All rows are made from the same 13 directions, up to rounding. Whole rows:
-57; -4; -308; 119; 151; 96; -148; -101; -341; 121; 211; -162; 8; -125; -16; -27; -111; -129
89; 101; -31; 161; 129; 172; 31; -96; -235; 26; -118; -234; -32; -60; 209; 317; 117; -187
222; -349; -112; -37; 153; -57; -67; -111; -199; 83; -84; 35; -162; 216; -20; -72; 26; -97
188; -56; -428; 10; 173; 292; 317; -83; -166; 29; -18; 165; 17; 320; -142; -10; 147; -56
2; 42; -1; 143; -282; 72; 116; -51; 280; -91; -173; -48; 79; -185; 38; 163; -5; 312
43; -131; 195; -208; -98; -313; -211; -70; 253; 99; -135; -106; 131; 13; 205; -15; -123; 47
-40; -71; 113; -179; 304; -118; 20; -102; 250; 83; 61; 80; 111; -249; -85; -97; 0; -86
-103; 44; 101; 2; 120; -108; -98; 19; -161; 162; 201; -49; -100; -256; -55; 18; 134; -139
160; 17; 29; -174; -152; -283; -96; -361; -20; 303; 31; -132; 135; -30; 340; 139; 119; -219
2; 47; 60; 65; 96; 72; 15; 108; 74; -53; -26; -6; -115; -83; -25; 161; 102; 59
218; -119; 58; -66; 122; -44; 81; -19; 252; 5; -144; -72; 9; 162; -72; -63; -139; -16
49; -95; -18; -95; -65; -57; 50; -144; -18; 11; -34; 96; 47; 77; 160; -12; 55; -37
162; 55; -79; -87; -12; -7; 202; -81; 126; 133; -11; 17; 28; 252; -78; 103; 232; -69
35; -75; -86; 57; 40; 49; 42; 155; 3; 84; -103; -310; 13; 129; 76; 127; -71; 105
-301; -296; 188; 77; 95; -24; -71; -72; -148; -156; -99; 39; -69; 7; -154; -31; 235; -61
163; 153; -135; 61; 204; 50; -84; 10; 3; 258; -15; -160; -34; -171; -169; 241; 147; -36
-462; 78; 157; -64; 14; 51; 273; 281; -96; -53; 113; 11; 122; 187; -173; -114; 250; -41

Rows cut short, each followed by the rest of it:
-21; 186; 96; 85; 115; 21; -220; 187; -15; 46; -23; -152; -112; -197; 12  263; 72; 22
19; 224; 102; 107; -212; 11; 201; 16; 75; 84; 97; 193; -104; -359; -241  45; 257; 115
-164; 35; -26; -53; 315; -33; 6; -144; 19; 86; 335; -76; 54; -254; -5  -30; 6; -231
-180; 136; -87; -51; -11; 87; 58; 17; -138; -126; 277; 273; -49; 46; 85  -14; 154; -69
-330; 81; 458; -144; -82; -328; -402; 219; 71; -100; 262; 68; -250; -209; 389  232; 205; 22
327; -349; -317; 164; 3; 182; 62; -51; -72; -201; -10; 250; -331; 46; 17  -113; -226; 238
56; -164; 180; 82; -97; -230; -177; 80; -212; 225; -29; -189; -141; -184; -182  -184; -111; -4
-226; 61; -215; -77; -56; -66; -489; 126; -200; 119; 52; -123; 57; -57; 395  352; 113; 172
133; -108; -118; 144; -310; -22; -271; 172; -390; 118; -259; -194; -107; 106; 153  93; -99; 211
36; 6; -296; -73; 129; 53; -88; 43; -211; 203; 4; -73; 110; 99; 23  28; -1; -19
-107; 103; 143; -100; -17; -57; 17; -22; 69; 23; -76; -20; 284; -274; 113  -159; -225; -15
-97; -138; -82; -167; 63; -121; -314; -55; -191; 34; 22; 116; 42; 69; 179  -31; 19; -49
88; -116; 116; -40; -67; -176; 56; -113; 26; 149; 44; 69; -55; -198; -86  -130; 40; -15
-25; 30; 4; 118; -200; -155; 5; -349; 132; 140; 186; -403; 74; -23; 40  120; 16; -157
-118; -286; -272; 45; -69; -1; -119; 213; -321; 120; 25; -181; -44; 82; 135  -42; -120; 247
174; 341; 169; 21; 43; 103; 26; 292; -108; -10; -113; -13; 5; -122; 25  -98; -287; -75
-99; 5; -138; 5; 196; -14; -33; 148; 108; 136; 293; -162; -270; 215; -63  440; 495; 24
96; 8; 65; 132; -195; -19; 182; 127; -58; 42; 94; -281; -150; 71; 167  34; -126; 28
-30; 61; 93; 117; -44; 92; 145; 111; -190; -15; -69; -125; 15; -51; -4  -75; -97; -48
32; 119; 153; 79; -139; 2; 6; -3; -180; 13; -101; 88; -6; -175; -108  -103; 3; -59
-245; -208; 150; -191; -105; -315; -17; 90; -46; 174; 255; -10; -22; -142; 212  -124; 64; 72
-22; 336; -117; -3; 348; 315; 90; 349; -309; -54; 119; 28; -49; 0; 198  129; -31; -148
-442; -144; 302; -151; 120; -62; 53; -130; -272; -155; -42; 229; 219; -36; -3  -299; 143; -291
29; 13; -15; 68; 166; -30; 12; 90; 27; 149; 176; -241; -200; 145; -193  174; 208; -106
-121; -239; 123; 223; -8; 33; 45; 122; -49; -57; -143; -197; -116; -72; -257  -56; -16; 141
-175; 55; 14; -49; -30; -25; -95; -34; -106; 63; -89; 157; 174; -45; -312  -144; 148; -28
-196; 29; 119; -37; 174; 49; -303; 6; -268; -96; -316; -112; 215; 189; 33  32; 5; -231
-137; 94; -444; 25; 103; 86; -35; -269; -51; 311; 162; -69; 275; -389; -123  147; 182; 51
36; 53; 91; 90; -1; 69; 146; 102; -58; -39; 10; -101; -26; -167; 100  -74; -212; -1
137; -107; 42; -235; 161; -113; 191; -239; -145; 212; 53; 90; 52; -234; 550  123; 166; -214
-64; -153; 301; 80; 46; -89; -144; 18; 133; -140; -129; -110; -139; -213; 138  143; -15; 67
-173; 37; -76; -128; -68; -105; -102; 49; -313; 307; -51; -131; 230; 23; 73  30; 174; -50
17; -17; 293; 69; 15; -72; 82; -214; 208; -99; 1; -37; -139; -155; 104  234; 230; -125
37; -245; -108; 130; 22; 120; -119; 44; -164; 39; -501; -225; 151; -113; 70  91; -145; 236
-410; 94; -233; 22; 59; 129; 47; 29; -81; 177; 66; -214; 196; -223; 248  526; 492; 164
2; 19; -29; -76; -76; -53; 9; 8; -110; 182; -101; -102; 151; -53; 175  61; 31; 23
33; 167; 26; 86; -330; 17; -17; 87; -215; 36; -87; 208; -83; 31; -222  -27; 208; 79
86; 165; -181; -36; 195; -1; 9; 276; 268; 322; 73; -341; 87; -50; -206  125; -83; 158
210; 84; 64; -171; -73; -100; -142; 93; 113; -135; 129; 231; -84; -130; 449  -148; -447; 73
329; 455; 189; 49; 10; -108; -226; 76; 54; 170; 160; -1; -212; -374; -96  70; -115; -157
124; -59; -77; 207; 71; 321; 213; -59; -269; -174; -225; 111; -113; -215; 253  196; 67; 45
-15; 250; 132; -99; 57; -70; -69; 106; 138; 6; 162; 42; 15; -92; -4  -48; -96; -86
257; 166; -175; 449; -254; 186; 401; -290; -352; 171; 277; -272; -184; -442; 19  30; -89; -151
-72; -62; -11; 26; -301; 53; 434; 44; -161; 112; -219; -319; 225; 441; 124  36; 141; -2
-3; 83; -99; 96; 16; 105; 99; -230; 216; -117; 43; -160; 162; 128; -133  -42; -159; -118
-104; 1; 207; -121; 275; 75; 190; 294; -431; 104; -127; 118; -64; -82; 195  101; 341; -148
28; 366; 25; 30; -2; 44; -31; -178; 83; -23; 150; 2; 143; -268; 25  -25; -171; -192
18; -175; -423; 34; 368; 353; 287; 2; 68; -141; 82; 284; -151; 167; -137  192; 327; 138
-220; -101; -34; -5; 180; 139; 245; 155; 77; 12; -104; -91; 127; -110; 34  142; 161; 177
-22; -226; 84; 123; -154; -51; 103; -405; 38; -226; 147; 59; -105; -67; 130  -108; -67; -117
247; 42; -61; 58; 101; 23; -305; 14; -162; -12; 41; 277; -328; -265; 27  115; 34; 28
49; -438; 122; 208; 49; 14; -39; -208; -93; -127; -330; -106; -202; 121; -116  141; 224; -21
81; 358; -175; 200; -187; -8; -67; -66; 164; 297; 133; -349; -14; 18; -383  337; 280; 11
-135; 46; 77; 104; -39; 54; -97; 174; -151; -125; -4; -148; -45; 72; 66  -6; -132; -6
253; 31; 51; -176; 179; -27; 41; -71; 54; -19; 72; 414; -218; 3; 109  97; 245; -127
179; 280; 305; -204; -190; -278; -41; 412; -28; 378; -36; 18; -106; -102; 57  78; 172; 73
206; 47; -110; 71; 107; 246; 333; 134; 21; -20; -173; 117; 36; -28; -253  -164; -138; 96
44; 153; 52; -30; -48; 106; 303; -14; 141; 78; -180; 137; 168; -475; 198  185; 145; 190
304; -156; -65; 61; 14; 17; 269; 69; 110; 53; 84; -30; -286; 103; -2  35; -1; 94
